All groups share one centre, and each spreads out both ways along 10 directions, with some noise.
(in the rows, 128 means zero)
Some rows, each with its group after it:
[121 168 133 106 111 143 157 101 128 132 114 130 117  91 116 138]  K_401
[138 150 121  63 103 111 160 121  65 127  98 200  77 109 158 139]  K_249
[ 97 107 114 100 126 162 149 130 138 162 161 114  69  84 111 122]  K_440
[119 146 182 147  88 108 151 163 158 133 127 149 141 127 154 130]  K_440
[136 136 154 114 110 119 135 145 112 129 110 109 139 130 148 119]  K_440
[111  78 135  95 124  92 122 164 142 119 147 176 175 173 148 127]  K_401
[100 112 117 104 135  75 138 128 131  93 142  81 144 149 107 141]  K_411
[126 127 108 138 143 145 106 118 108 131 129 129 110 118 158 114]  K_249
[150 125 149 120 142 114 128 147  84  97 103 131  90 137 139 150]  K_440
[150 101  90 128 165 136 134 124 119 136 138  84 127 102 184 116]  K_440
[166 152 109  94  64 102 109 116  85 158 133  91 145 121 135  87]  K_249
[101 122 154 114 112 110 125 147 141 137 136  98 156 148 133 120]  K_249
[131 132 123  92  97  94 119 121 141 133 146 168 106 164  58 107]  K_411
[104 153 153 123 110 111 111 136 149 124 138 118 116  98 172 126]  K_401
[132 142 129 122  82  55 121 140 126 137 150 116 101 147 127  96]  K_411
[154 116 144  91 136 154 101 121 124 133  99 144 158 109 144 132]  K_401
[165  82 146 137 116  67 113 163 103 104 133  80 127 130 158 138]  K_249
[143  83 138  87 124 138 130 159  95 129 117 123 121 125 120 148]  K_411
[132 119 133 135 141 158 134 125 132 145 125 114 148 122 142 119]  K_401
[126 128  95  93  83 122 120 140 168 158 183 174 130 125 112 117]  K_411
[133 138 145 127 132 151 189 109  76 120  81  70  90  98 110 146]  K_401
[113 112 129 114 114 124 115 119 106 132 117 112 134 127 114 124]  K_440
[113 115 120 122 127 118 152  96 125 113 106 108 157 107 126 146]  K_440
[152 165 118 151  74 114 125 112 135 135 153 130  85 103  93 124]  K_249
[137 115 135 104 113 113 106 138  76 120 115 158  85 132 145 131]  K_249
[111  65 116 118 137 138 131 107 135 116 119 163 168 124 100 151]  K_440
[123  65 130 176  98 139 123 123 132 141 136 134 119  94 109 137]  K_440
[166 135 110 168 130  98 129 161 108 112 134 167 124 157 181 123]  K_249
[140 111 133 145 132 110 118 128  98 101 124  89  73 110 118 146]  K_249
[148 122 144 116  94  96  95 153  91 127 126  94 127 155 118 114]  K_401
[164 145 132 145 108 153 147 119 127 133 116 144 147 128  93 128]  K_411
[120 129 142  98 128 150 122 133 121 149 127 139 104 113 154 118]  K_440
[179  93 133 122 136 141 155 152 112 124 109 112 172 126 128 155]  K_411
[139 130 122 156 129 122 148 142 152 116 146 138 152 129 142 140]  K_411
[173 141 102 107  88 126 118 117 106 141 138 180 108 116 137 111]  K_249
[114 138 133 132 126 126  99 116 115 135 124 132 112 129 141 102]  K_411
[182 142  66 182 102 105 134 121 124 136 168 117 148 153 124  96]  K_401
[169 148  79 177  99 110 103 124 117 135 157 111 119 124 163  93]  K_401
[ 87 114 134  74 114  78 133 144 130 125 138  94 143 138 115 127]  K_411
[109 144 118 137 115 130 118 127 119 143 152 102  98 151  76  99]  K_401
[110 118 146 134 138 116 156 142 137 107 123 130 123 113 165 145]  K_401
[ 82 101 114 141 123 143 136 140 159 157 177 188 138 168 127  95]  K_401
[119  74  97 135 135 152 148  93 160 132 127 155 178 100 109 139]  K_440
[116 122 127 110 124  90 135 143 125  99 144 120 116 146  99 147]  K_249
[161  99  94  75 118 127 136 133  96 145 134 108 105  94 124 143]  K_411
[164  95 148 167  92 105  95 151 141 126 156 134 108 104 154 127]  K_249
[130 142 109 130 137 114 148 127 136 119 138 129 114 113 144 135]  K_440
[ 97 120 155 132 126  97 109 142 138 110 141 170 115 157 125 116]  K_411

New rows. What belongs after each?
[122  89 134 147 130 106 101 144 143 121 153 132 126 115 183 124]  K_249
[152 131 148 136 119  47 191 124 152  98 112  87 186 161  95 125]  K_411
[160 116 116 141 118  97 132 131 122 113 132 103 133 124 129 131]  K_249
[137 123 117 130 135 122 171 139 129 117 130  88 160  94 171 156]  K_411
[ 62 123 134  90 120 133 102 140 124 137 148 147  95 100 175 127]  K_411
[120 140 159 114 118 128 156 114 139 145 100 171 118 108 157 113]  K_411
[143  67 129  81 137 141 135 165 140 121 145 181 150 139 117 163]  K_411
[102 126 137 124 120  77 108 138 102  97 122 104 115 138 152 139]  K_440
[130 134 112 143 118 100  88 137 142 123 165 123 114 144 119 112]  K_401
[120 125 165  91 121 106 123 142 133 118 109  93 154 125 122 140]  K_401
[143 133 140 103 140 131 124 133  88 111 109 125  94 130 124 138]  K_440
[ 93 135 132 104 121 113  85 118  94 125 128 133  74 135 111 111]  K_411
[ 83 126 117 116 139 121 115 121 157 116 145 146 148 150 116 127]  K_411
[158 140 147 171 134 171 134 107 115 130  96 163 131 122 143 121]  K_411
[177  97 119 115 102 135  90 118 114 146 139 113 143 127 115 102]  K_249
[ 86 172 136 130  92 109 103 114 145 146 149 152  91 120 142  86]  K_411
[185 179 131  71 168 114 186 151 110  86 111 130 121 165 101 157]  K_440
[117 100 151  96 122  96 112 137  99 133 115 128 106 144 138 115]  K_411
[132  77 139 158 176 120 153 167 136 101 118 164 159 155 201 154]  K_249
[144  85  87  60 139 104 106 107  66  92 114 143 117 137 110 150]  K_401
[140 107 131 116 154 100 104 190  88 129 161  66  60 148 186 111]  K_440
[159 107  96 159 123 144 106 123  94 140 146 170  97 139 141 104]  K_401
[194 153  71 154  79  88 126 128 137 138 178 134 109 140  81 108]  K_411
[106 106 153 161 162 113 106 128 138  97 123 208  89 142 163 124]  K_411
[134 148 128 145 148 142 150  89 139 114 105 146 162 142 106 116]  K_411
[111 123 131 150 107 126 137 122 134 139 130 112 127  96 144 132]  K_440
[137 123 119  96 147 131 155 122 133 120 115 127 158 134 120 140]  K_440
[153  88  89  86 177 125 157 107  91 104 101 113 139 105 161 146]  K_249
[ 79  87 103  81 125 109 133 134 133 136 156 161 163 159 129 117]  K_401
[158 117 129 166 154  94 151 113 143  93 119 159 122 138 144 131]  K_411
[ 97  95 130  93 174 128 153 132 125 102 126 141  95 101 166 156]  K_440
[134  98 149 153 110  70 134 154 152  91 163 105 105  99 148 155]  K_249
[ 85 130 145 124 154 118 121 139 205 112 159 146 138 106 153 149]  K_401
[117 139 173 132 120 146 108 113  87 129  98 164  66 126 127 117]  K_411
[138 167  95 130 113 107 146 115 101 125 131 149 104 116 172 118]  K_249
[119 142 127 112 115 136 168 144 147 145 152  89 114 109 128 121]  K_440
[109  80 148 120 134 132 127 157 127 151 136  90 130 120 172 119]  K_440
[100 126 115  88 144 121 136 135 136 128 148 111 113 121 151 124]  K_440
[114 109 151 127 166 138 127 114 119 112  96 163 123 122 157 132]  K_411
[139 120  98 154 108  93 117 163 142 110 185 151  90 130 131 155]  K_411
[126 126  80 142 140 158 128 131 123 124 165 149  81  80 163 156]  K_411
[137 143 137 118 121 123 163 157 123 144 151  70 101 118 150 118]  K_440
[159 170 173  89 126 133 155 146 101 129  84 100 153 144 157 116]  K_440
[105  95 110  58 126 116 112 136 100 142 130  85 118 113 145 122]  K_411
[105 154 132  71 104 118 150 116  95 136 100  92 132 125 122 120]  K_249
[164 115 130  98  75 103 125 150 146 134 156 195 151 138 112 123]  K_249
[166 140 127 106  80 118 119 126  97 143 121 136 124 117 120 109]  K_249
[129 113 118 146 138 152  94 137 132 129 149 160 134 137 156 122]  K_411
[109 114 105 117 123 134 161 109 131 140 137  77 119  88 108 133]  K_440
[135 118 129 119 135  62 139 112 109 104 110  78 123 146 127 115]  K_411
[133  89  95 106 148 129 163 100 150 100 129 146 180 129  81 160]  K_440
[153 106 155 107 134 146  98 145 128 126 114 125 153 147  95 128]  K_401
[129 119 140 132 140 140 120 134 138 127 134 126 120 131 123 125]  K_401
[167 127  77 101 141 120 142 103  86 110 117 135 114 114 134 135]  K_249
[110 107  84  97 146  97 142 134 110 102 146  31 150 110 134 151]  K_411
[128 120 130 100 133 137 101 125 126 136 128 110 146 124 140 111]  K_401
[ 41 166 200  93 125 110 127 146 189 125 136  59 129 114 100 136]  K_401
[ 98  96 159 123 176 137 156 133 131 103  93 120 171 113 190 151]  K_411
[131  89 132 145 149 103 111 123  88  83  98 148 113 126 138 159]  K_440
[173 153  97 162 102  85 173 119 165 122 164 138 147 131 108 130]  K_411
[ 97 120 112  69 137 140 150 100 154 140 125 145 161 121 118 116]  K_411
[107 145 124 161 167 150 138  97 138  97 106  78 219 142 141 121]  K_411
[158 102 115 154 140 117 101 111  96 114 110 119 143 122 167 124]  K_440
[111 121  81 125 114  95 111 156 154 121 197 133 104 122 149 143]  K_411
[ 98  66 154  51 160 120 150 147  96 121  92  82 143 101 178 156]  K_411
[130  69 115  78 126 100 115 153 107 112 133 174 160 179 115 135]  K_401
